Each new row is followed by its nearest point in the smallest flat space through zero that holds the last named rows.
In the rows, 128 means zero.

Q327:
[[ 91 174 124 118 152 105  57 126]
 [136 130 108 138  91 134 105 118]
 [125 158  95 135 130 129  44  90]
 [ 98 155 143 116 174 135 120 122]
 [125 127 141 124 129 144 131 128]]
New rows:
[151 143 119 132 148 128  80 109] : [140 131 117 129 147 126  79 104]
[109 160 124 156  92 126 118 121] : [107 154 109 135  93 132 117 127]
[ 81 128 115 122 140  84 137 143] : [101 150 119 125 141  86 139 150]
[133 117  97 129 141 148 108 128] : [138 127 116 133 134 135 113 109]
[132 137 125 150 136  92 164 129] : [127 128 110 134 138  98 162 136]

Q66 (5 x 8):
[[162 177 132 149 147 134 132 179]
 [175 166 115 115 135 125 108 162]
 [ 91 111 169 109 141 129  92 132]
 [132 104 104 121 152 119 147 140]
 [118 104 153 117 151 128  98 128]]
New rows:
[127 127 136 140 130 150 124 155] : [126 137 141 138 139 132 128 145]
[116 114 176 122 157 127 158 174] : [100 123 151 137 167 129 138 170]
[114 117 160 113 162 145 121 134] : [111 112 155 126 155 130 111 141]

Q834 (5 x 8):
[[ 80 127  98 199 102  89 109 157]
 [111  94  53 126 141 117  49 131]
 [108  79  96 133 146  88 117 123]
 [ 75  92 119 139 154 143  96 137]
 [126 138 107 123 140 103 103 137]]
New rows:
[132  88 118 121 152 134 133 105] : [128  85 121 112 142 131 132 110]
[115  62 113 143  98 127 139 109] : [120  64 108 151 108 131 143 108]
[171 166 142 108 113  91 102 123] : [168 173 119 108 124 101 123 131]
[136 137 124 144 145 159 153 158] : [122 139 144 134 124 146 134 132]
[101 116 103 121 143 164  97 129] : [106 111 113 123 141 161  89 130]

Q465:
[[151 173 116 124 190 149 131  91]
 [134 186  74  86 147 143 123 145]
 [126 188 112 125 147 109 183 169]
 [ 77 167 138 150 181 177 150  98]
 [118 147 107  86 153 132 137 140]]
New rows:
[127 149 187 141 165 120 125 135] : [128 131 153 146 157 123 155 114]
[147 187 124 124 134 119 138 124] : [150 173 110 134 144 125 141 133]
[116 129 185 102  94 130  75 150] : [114  96 129 120  98 130 106 134]
[136 137 150 125 105 126 124 128] : [133 124 130 137 115 123 126 131]
[109 127 123 110 104 123 117 132] : [114 119 119 115 110 131 118 141]
[160 111 138 131 161 142 115 174] : [144 124 128 118 135 116 131 128]

Q856 (5 x 8):
[[ 92 138 125 140 135 146 119 131]
 [ 44 128  85 124 129 112 110  86]
 [114 130 143 110 156 144 157 129]
 [107 143 134 140 111 123 107 133]
 [ 98 117 109 120 153 150  89 125]]
New rows:
[173  91 121 128 128 164 144 126] : [176 105 113 133 146 149 143 134]
[160 113 169  94  98 104  84 114] : [160 124 155  92 109  90  86 134]
[120 116 130 101  77 156 124 116] : [124 130 128 125 121 119 119 125]
[173 157 143 125 128 180 100 130] : [160 127 146 137 137 157 105 160]
[158 129 139  94 148 100 120 114] : [152 114 140  88 135 106 124 121]

Q551 (5 x 8):
[[104 162 148 153 132 106 104 149]
 [143 128 130 128 168 106 166 132]
 [148 135 144 125  97 124 115 170]
 [144 111 138 149 131 140 183 129]
 [183 148 140 115 116  98 120 117]]
New rows:
[ 89 100  70 145 138 146 114 174] : [ 77 104 109 117 139 154 121 166]
[152 109 139 142 136 142 107  82] : [140 128 124 131 118 134 126  82]
[166 136 136 119 129 101 140 111] : [169 138 135 121 132 105 138 112]
[128 149 138 122 123 111 160 161] : [138 134 142 135 135 114 145 162]

Q731, 5 rows:
[[146 184 128 160 126 154 115 123]
 [169 158  57 162 113 127 143  97]
 [116 129 110  86  99 102 121 159]
 [146 145 115 111 113 151  95 161]
 [131 115 166 101 111 123  93 109]]
New rows:
[146 118 132 117 159 120 159 125] : [123 108 124 136 143 126 146 124]
[112 118 139 155 102 123 131  90] : [128 128 141 139 125 113 134  89]
[151 111 155  69 120 120 161 105] : [123  98 141 104 117 105 122 109]
[100  69 124 108 125 109 108 150] : [115  76 131  90 129 115 127 148]

Q334:
[[131 125 131 136 163  89  98 135]
 [109 125 154 141 148  69 126 147]
 [134 142 162 174 159 101  82 158]
 [ 99 101 171 163 106  84 104 103]
 [119 124 112 123 140  90  55 170]]
New rows:
[ 88 130 154 123 137 138 140  98] : [121 119 143 135 119 122 148 106]
[ 69 139  99 132  89 127 139 121] : [100 115 125 111  83 127 138 132]
[128 138 144 126 151 120  95 143] : [133 134 131 139 146 115 100 146]

Q496:
[[177 154 129 130  87 158 119 121]
 [155 121 115 126  73 102 142 117]
 [123 125 159 102 143 139  87 130]
 [147 138 107 149 118 193 157 176]
 [122 134 178 116  84 136  98 143]]
New rows:
[138 113 143 121 126 126 168  76] : [136 132 117 133 124 106 134 103]
[ 94 113 124 151 142 154 110 124] : [107 132 136 135 152 140 127 139]
[128  84 117 113 157 129 125 123] : [127  99 111 105 158 121 123 133]
[169 150 150 126 150 140 153 129] : [147 146 122 135 136 150 126 121]
[101 115 148  84 115 123  85 114] : [119 112 162  94 124 112  88 125]

Q411 (5 x 8):
[[186 103 155  96 126 125 203 123]
 [177  93 139 163 134  96 127 102]
 [168 120 104 150 156 113 135 106]
 [190  61 128 108 148  94 114  88]
 [204 101 191 151 151 103 128  69]]
New rows:
[158 166 127 166 102 151  92 117] : [124 152 139 169 136 128 110 117]
[133 149 119 100  87  88 161 119] : [133 118 128 116 114 128 158 143]
[105 127 112 116 138  91 106 104] : [122 118 112 123 137 122  95 119]
[126 158 163 141 101 139 156 146] : [119 153 164 143 107 140 160 144]
[109  91 160 131 116 160  88 149] : [102 111 156 119 104 124  94 132]

Q765 (5 x 8):
[[119 126 151 148 122  92 148 127]
 [112 126 126 172 121 147 137 149]
 [ 92 137 146  82 131 108 146 153]
 [ 98 112 170 101 125 155  92 129]
 [146 120 150 165 116  95  90 168]]
New rows:
[166 154 118 115 163 103 158 103] : [157 140 103 111 136  97 154 100]
[154 101 142  87 166  87 134 145] : [142 134 136  88 132  83 121 134]
[123 154 141 147 150 149 165  99] : [114 128 124 143 129 142 163  98]
[118 161 131  88 118 115 149 133] : [114 140 125  89 134 111 149 135]
[140 159 140 131 129  92 135 165] : [133 138 128 129 126  86 133 165]

Q392:
[[139 142 114 166 103 162  64 101]
 [104 108 135 198  87 166 111  96]
 [ 86 161 111 186  57 146  85 150]
 [109 153 113 140  79 126  80 123]
 [ 84 144 145 107  96 147 131 124]]
New rows:
[ 96 116 139  90 141  92 142 113] : [113 116 139  86 124  97 151 115]
[155 109 147 110 123 101 109 162] : [142 131 116 116 136 100 126 139]
[136 155 157 155 128  99  99 165] : [133 146 109 144 121 116 115 159]
[113  94 105 144 117 142 150 162] : [115 120 129 158 124 127 153 151]

Q996, 5 rows:
[[152 121  85 162 148  94  92 108]
 [ 96 110 113 126 172 128  74 111]
 [173 101 109  85 145  90 151 113]
 [ 96 118 137 117 134 153 113 150]
 [120 111  95 120 169 175 137 130]]
New rows:
[ 90 106 128  91 113  89 132 164] : [119 102 147  90 115 108 113 162]
[ 98 107 126 115 130 153 135 116] : [108 123 133 112 144 153 130 127]
[135 122  94 112 146 146 152  95] : [142 124 105 117 159 145 152 102]
[110 148 135  98 164 138 105  94] : [102 129 139 109 162 134 115  89]

Q544:
[[111 143 115  68 100 172 117  89]
 [ 98 135  98 102 122  97  98 166]
 [142 164 107 181  74 107 148 111]
 [110 135 119 114  88 165  98 181]
 [ 85  85 108 170 139 141 168 156]]
New rows:
[166 122 119 126 152 150 130 129] : [143 122 148 128 141 140 128 124]
[106 141 110 111 163  98 139  91] : [113 125 109 107 153  93 139  90]
[ 93 124 124 124 155 161 130 117] : [105 106 124 112 141 153 140 121]

Q801:
[[142 175 109 177 130 147 143 157]
 [150 168  98 146 112 135 173 165]
 [126  93  97 122 104 131 152 106]
 [119 135 143 138 148 132 165 121]
 [133 142 132  97 155 167 156 128]]
New rows:
[136 139 117 124 158 113  80 160] : [137 149 137 125 130 126  81 149]
[121 125  97 112 117 132 133 128] : [135 119 106 116 113 136 134 128]
[114 110 131 142 165 131 119 114] : [114 118 143 142 148 138 120 106]

Q940 (5 x 8):
[[104 137 141 167 132 108 168 137]
 [127 159 110 119  75 150 176 109]
 [148 155 136 168 122 107 121 144]
 [136 168  97 168 119 142 187 118]
 [ 79  87  93  94 164 172 124 143]]
New rows:
[131 105 119 110 114 166 103 122] : [129 118 112  95 122 152 106 128]
[164  95 148 128 144 140 111 101] : [157 113 136 113 152 120 110 102]
[112 129  98 193 103 124  68 174] : [121 152 115 169 121 129  82 196]
[186 143 126 150 134 145 144 122] : [172 153 112 148 135 129 134 109]

Q784:
[[119 124 153 123  68 125 137 130]
 [155 117  93 100 150 111 130 145]
 [124 122 158 112  97 151 124 159]
 [135  92 116 169 106 127  99 146]
 [148 109 157 116 123 119 149 100]]
New rows:
[179 151 136 127 139 130 139 125] : [143 123 133 112 146 126 138 120]
[125 111 112 107 125  94 159 112] : [143 125 113 109 120  97 149 108]
[125 165 131 131 125 131 118 125] : [109 151 127 129 128 133 129 126]
[126 113 105 117 152 122 159 142] : [141 127 110 111 147 119 132 133]
[140 145 134 110  75 149 128 126] : [119 133 144 111  85 129 136 139]
[128 102 187 120 166 183 135 118] : [138 113 195 124 166 174 129 122]

Q33:
[[150 137  99 133 141 138  75  86]
 [155 151 138 151 147 123 115 135]
 [146 187 163 138 145  73 140 121]
 [139 180 169 133 141 157 115 105]
 [ 97 117 129 145 116 137  91 126]]
New rows:
[151 110 140  96 130 114  98 137] : [136 124 116 128 131 123 123 124]
[164 107 118 144 160 144 148 161] : [169 112 116 142 146 144 145 165]
[158 135  89 123 100 128 134 134] : [150 116 103 120 135 124 134 125]

Q829, 5 rows:
[[104 118 122 143 113 137 129 111]
 [112 135 106 151 115 158 129  95]
 [ 95 132 117 151 129 143 175 144]
 [117 125 125 125 119 120 173 130]
 [ 91  87  95 175 187 152 132 139]]
New rows:
[151 130 165 127 104 138  97 134] : [136 143 150 118 108 124  91 133]
[141  93 151 157  98 105 133 129] : [112 105 141 122 111 108 127 125]
[149 115  97 120 137 161 127 115] : [144 129 104 133 147 143 127 104]
